There are 5 ways to turn a row about zero (a turn may also mirror it). The second row of each pair is the first, turned, with some noise. The first 55 pairs use one turn. New pairs use 3 turns, one after the other, and a turn may come again.
(in the rows, 128 means zero)
Known pairs, each followed by its turns in order:
[148 153 135 144  98  97 132 137 182  93]
[142  94 110  77  95 149 132  97 139 112]	q_953

[ 91 130 144 118 133  99 116 158 144  96]
[137 162 128 112 111 112 172 151 127 107]	q_549

[132 143  69 129 151 141 104 118  94 143]
[138 151 122  92 119 145 143 119 188 111]	q_101

[124  83 139 143 167 129 131 115 149 128]
[111 118 104  93 162 112 105 106 126 125]	q_856

[133 138  84 138 120 122 111 166 155 103]
[124 113 137 141 119 184 114 133 127  94]	q_856

[ 86 140 125  70  66 148 134  88 152 172]
[ 94 106 171 161 142 182  81 175 125  83]	q_550

[115 156 127 176 122 109 140  98 145 149]
[137 107 139  76 136 151  97 108 116 129]	q_550

[103 103 102 129 122 128 117 131 147 114]
[143 131 117 129 151 115 122 135 146  91]	q_550

[145  88 141 144 211 107 139 117 110 168]
[151  93  93 113 183  87  85 111  94 155]	q_856

[153 111  66  66  90 121 145 124 120 162]
[123 175 105 162 134 177 125 191  94  99]	q_550

[ 96 151 125 180  83 169 107  88 175 115]
[133  95 109 123 213 130  96  87 123 103]	q_101

[102 139 114 147  82 118 125 128 163 154]
[120 110  83 109 107 143 131 159 119  97]	q_953

[114 105 109 130  84 124  68 123 118 165]
[128 155 170 143 164 157 167  96 106 134]	q_856

[167 136 143 217 168 110 117 148  49  94]
[171 111  96 141 190  61 117  68 153 185]	q_953

[165 105 145 136 123 112  99 132 110 106]
[149 134 151 117 149 140 104 115 161 150]	q_856

[132 170  93 142  92 115 130  87  88 117]
[164 134 147 186 105 112 157 111 150 106]	q_856

[118 115  75 107 129 136 125 131 138 153]
[128 123 130 170 102 140 130 155  98 120]	q_953

[ 99  85  76 170  99 136 106 106 157 126]
[136 136 120  84 176 104 140  61 124 135]	q_101

[125 155  97 125  83  81  82 126 109 130]
[117 139  68 145  75 110 101 116 143 118]	q_953

[ 88 115 105 132 114 109 146  95 180 132]
[ 95 122 144 101 148  94 116  83 103 109]	q_101

[133 167 170 180 159 137 173 186 129 176]
[ 94  67 125 144  84 111  94 145  85 193]	q_856

[132 136 110 118 114 132  88 181 153 176]
[125 128 104 161 184 119  91 153 111 160]	q_550

[131 128 146 121  79 107 189 180 109 107]
[129  81 146 124 129 112 137 128 204  87]	q_953

[ 98 138 155 133 148 156 129 200  92 115]
[147 177 155 157 144 173 119 168 126 164]	q_101

[128 135 123 132 135  61 123  91 158 129]
[127 142  87 116  95 169 158 110 146 156]	q_953

[152 111 191 155 158 122 159 117 165 154]
[110 102  98  79 111  99 106  94 122 174]	q_856

[159 136 118 117 108 134 133 126 170 128]
[137 137 127 102  89 154 129 113 119 114]	q_856

[153 135 140 149 152 101 119 115 107  98]
[162 127 168 132 148 127 126 154 142 134]	q_549

[ 90 146 122 137 106 150 122 132 124 135]
[135 140 109 125 137 117 118 154 119  89]	q_953

[160 146 102 167 136  96 106 108 118 118]
[165 109 173 102 146 110 108 122 143 134]	q_549

[152 133 144 131  96 186 110  96 157 133]
[100 138 182 140 175 152 141 105 131 123]	q_550

[126 131 189  90 177 121 104 109  94 135]
[140 143 150 197 102 119 141 166 139 168]	q_549

[133 111  89  72 118 170 169 129 142 101]
[108 132 108 167 134 154 180 154 128  75]	q_550

[110 138  58 164  59 150 159 102 118 169]
[112 166 151 201  91 114 149  76  85  90]	q_856

[145 120 111 124 164 170  88 119  97 111]
[124 122 105 108 129 173 148 132 177 156]	q_101

[142 131 123 103 156 110 138 160  95 127]
[159 127 115 142 143 134 102 170 120 145]	q_856

[144 173 130 100  94 135 108 126 169 132]
[113 109 102 143 149  89  92 151 150 109]	q_101

[144 145 139 128 149  64 128  94 117 116]
[130 156 100 128 118 154 136  88 169 166]	q_953

[102 147 158 102 109 126 150 130 181 119]
[146  71 144 165 134 151 122 119 135 110]	q_550

[135 143 147 110  88 160 123 163 121 156]
[ 86 130 125 177 145 143 106 119 120 148]	q_550

[152 144 164 139 141 130 182  73  88 112]
[106 143 137 139 199 161 131  81 165 134]	q_953

[164 123  83 113 106 124 151 134  62 103]
[115 110 137 198 125 104 118  83 155 105]	q_953

[172 144 163 131 149 142 133 117 115 122]
[127  99 110 158 111 159 145 153 131 121]	q_101

[ 91 137 125 128 195 138 113 162 186 122]
[ 61 148 174 134 179 135 152 148 143 139]	q_101

[151  57 113 167 188  95 123  95 144 140]
[ 90 118 212  95 112 156  96 155 159 144]	q_549

[155  95 154 120 108 123 161 145 138 106]
[126 125 109 114 141 171 130 173 101 127]	q_549

[130 137 113 109 188 158  73 189 145 124]
[116 191 175 134 116 120 163  82  86 154]	q_549

[ 86 125 104 136 136 151 113 131 144 121]
[100 151 135 126 126 104 134 103 131  97]	q_549

[129 123 171  95 138 114 121 143 135 133]
[141 114 141 165 111 123 128 138 142 155]	q_550

[117 153 173 149 157 132  93 166 123 105]
[141 116 158 146 165 161 139 182 132 150]	q_101

[119 180 144  99 149 108 173 171  92  76]
[185 151 113 158 158 160 204 133 145 115]	q_549

[ 95 107 120 111  98 139  98 173 108 186]
[ 78 136  88 112 120  87 153 107 121 178]	q_549

[187 163  83 123 125 164 141 112 136 183]
[122 140  84 162 110 115 140 103 191  74]	q_101

[118 143  91 120 127 146 172 117 119 111]
[127 106 121 140 149 154 143  99 142  90]	q_549

[159 120 119 152 129 150 156 122 111 154]
[106 153 113 104 135 164 142 117 129 149]	q_550

New pairs, each followed by its turns in order:
[145 159 103 124 123 145 180 152 104 158]
[136  97 134  78  86 168 120 122 120 130]	q_101 q_550 q_101

[115 136 101 118 181 126 148 111 126 145]
[137 103 125  97 128 139  83 143 160 123]	q_856 q_953 q_549

[115 106  92 140  64 120 123 162  95 175]
[130 140  65 191 160 100 147 110 115 133]	q_549 q_550 q_550

[136 142  84 119 151 101 131 140 133 100]
[157 102 119 105  90 114 146 113 109 133]	q_549 q_856 q_549

[ 98 182 123 153  99 105 144 125 180 127]
[116 101 142 149 181 147 137 181 110 151]	q_549 q_549 q_549

[115 156 114 154 166 144 113 129 142 119]
[128 151 127 161 138 124 112 104  93 143]	q_550 q_549 q_101

[124 124 126 143 145 176 138 130  92 141]
[137 126 126 103 113 176 131 141 150 158]	q_101 q_953 q_101

[160 154 118 117 144 192 166 125 117 128]
[161 109 140 164  84 127 142 122 172 165]	q_953 q_953 q_549

[134  96 116 100 176 108 101  67 116 119]
[139 168  95 163  72 129 138 144  98 102]	q_856 q_550 q_101

[ 99 161 176 148 119 142  99 114 149 114]
[ 77 108 111 135 119 130 111 171 142 160]	q_550 q_101 q_549

[137  89  58 135 147 133 102 138 107 109]
[163  99  79 118 129 136 116 184 108 128]	q_549 q_856 q_550

[142 183 139 122 138  90 134 116  65 110]
[153 145 145 199 159 111 102 122 151 131]	q_101 q_549 q_953

[164 125 139  95 160 175 133 142 145 127]
[118 116 119  96 132 122  65 141 101 129]	q_550 q_953 q_856

[159 151 168 113 117 142 144  85 155  73]
[145 199 175 156 143 110 138 121 151 115]	q_101 q_856 q_549

[106 131 143 133 112 160 141 168 140  93]
[135 110 140 110 134  95 121 141 126 182]	q_856 q_101 q_550

[176  97  80 154 153 101 141 143 177 145]
[102 187 134 171 135 138 153 121 129  69]	q_101 q_550 q_550

[156 113  80  89 110 178 153 169 148 133]
[171 156 168 145 106 140 166 158 101  83]	q_101 q_101 q_549

[156  84 162 158 104 115 144 158 153 115]
[128 128 157 147 133  79  92 159  88 139]	q_550 q_549 q_549

[115  67 169 183 118 120  56 116 108  88]
[110 115  94 104 190 104 161 118  45 165]	q_953 q_550 q_549

[112 146 121  61  74 132 108 106 124 180]
[142 197 134 181 117 149 175 129 100 111]	q_101 q_953 q_856

[116 125 118 133 134 187 150 144 128 125]
[143 122 132 112 112 134 136 131  71 153]	q_101 q_856 q_101

[121 131 106 128 135 115 132 166 183 100]
[136 123 130 164 146 143  91 178 111 145]	q_101 q_101 q_101

[ 81  78 119 117  98 164 105  69 189 130]
[ 96 115  88 103 179 141 152 206  99  92]	q_856 q_550 q_549

[ 84 179  56 142 122 109  94 119 154 135]
[107 141 119  84 177 148 151 171  69 146]	q_549 q_549 q_549

[124 142 100 137 143 162 147 150 146 148]
[128 159 132 157 125 129 133 114 155 163]	q_953 q_549 q_549

[146 173 160 106  86 154 173 104  78 134]
[106 185 122 116 139  83 144  75  94 164]	q_549 q_856 q_953

[ 59 113 129 124 124 147 168 132 143 118]
[130 148 134  97 124 156  83 170 102 153]	q_550 q_549 q_101

[183 122 118 121 137 122 161 107 127 173]
[154  74 135 137 155 120 133 167 147 127]	q_953 q_550 q_550

[104  96  92 113  94 122 179 182 106 152]
[ 83 152 131 143  92  61 109 100 114  95]	q_953 q_856 q_549

[112 126 140 118 122 120  88 119 185 110]
[123 128  92  94 128 112 155 177 135 139]	q_101 q_856 q_550

[112 157 177 133  92 109 127 117 150 149]
[ 89 160 128 146 145 111 119 103  87 106]	q_856 q_550 q_549

[176 162 109 120 153 111 156 115 126  99]
[121 182 120 148 161 116 155  91 147 127]	q_856 q_953 q_856

[139  77 136  74 130 102 147 139 124 168]
[114 101 114 115 195  85 130 134 140  95]	q_549 q_550 q_550

[150 118 162 121 110 177 147 163  93 176]
[146  93 197  95 134 101 160 114 144 141]	q_550 q_101 q_550

[116 107  93 141 123 156 188 103 166  90]
[ 79  81 157 109 134 104  81 161 136 102]	q_953 q_549 q_856

[138 134 125 139 121 151 109 147  88 111]
[141 164 116 128 122 145 132 134  94 146]	q_549 q_550 q_856

[111  98 107 125 114 160 114 175 165 133]
[132 125 178  99 149 102 116 118  81 143]	q_856 q_550 q_101

[146 106 105 146 170 133 111  87 151 146]
[131 168 103 148 112 125  92 151  92 155]	q_550 q_953 q_549

[104 139 135 122 134  77 129  87 128  77]
[134 179  91  80 127 126 137 103 139 143]	q_549 q_953 q_856

[ 83  85  99 105 162  85 165 149 130 132]
[106 181 147  74  83 111 129 160 132 128]	q_856 q_550 q_101

[159 139  90 144 116 107 139 156 125  96]
[143 105 141 124 112 148  94  92 165 130]	q_550 q_856 q_856

[166  87 101 139 121 151 107 106  68 109]
[114 105 161 117 150 176 123 174 178 127]	q_550 q_101 q_856

[114 106 120 145 124 119 147 127 155 134]
[120 126 125 127 135  98 106 126 103 125]	q_953 q_856 q_550

[117 128 127 148  98 157 155 160 131 108]
[116 119 113 114 112  86 118 111 164 132]	q_549 q_549 q_856

[178 111 155  65 112 142 132 101  99 121]
[190 166 122 125 118 110  93  99  88 133]	q_101 q_550 q_953

[121 174 167 106  84 130 101 176 102 129]
[151  69  68 117 123  97 140 130  92 122]	q_953 q_953 q_549

[ 96 157  94  99 107 134 113 129  94 139]
[ 75  85 130 117 131 117 101 136 111 129]	q_550 q_856 q_856

[143  80 169 138  85 128 140  67 142 126]
[142 102  54 105 103 101 122 134 105  92]	q_953 q_856 q_550

[135 135 137 120 129 124 138 137 178 120]
[112  99 124 137 111 116 135 103 102 124]	q_856 q_856 q_550

[114 147 118 145 117 156 119 118 135 125]
[144 137 138 150  96 126 129 125 114 138]	q_549 q_550 q_550

[129 146 106 162  86 135 121 142 108  89]
[152 124 148 111 160 123 179 118 113 107]	q_953 q_856 q_550

[145 144  86  92 116  80 141 143 138 136]
[ 98 131  68 161 119 125 126 124 121  96]	q_549 q_101 q_953

[146  85  54  93 150 112  90  93 102  94]
[144 133 144  47 106 164 132  66 156 112]	q_550 q_953 q_856

[121  96 124 121 161 124 157 163 113 181]
[131  83 122 126 124 155  93  90 147 168]	q_101 q_550 q_101

[127 141  88 122 126 127  91 154 166 105]
[140 138 146  90 142 181 128 126 116 154]	q_550 q_953 q_550

[165  47 102 117 126 149 130 127 161 148]
[128 106 155 148 199 131  93 131 121  76]	q_953 q_550 q_550

[131 153  99 108 140 136 123  79  89 124]
[100 144  98 113 141 126 106  89 167 147]	q_953 q_856 q_856

[ 96  90 144 175  93  94 103 129 102  88]
[168 102 100 145 130  97 188 170 134 100]	q_953 q_101 q_549

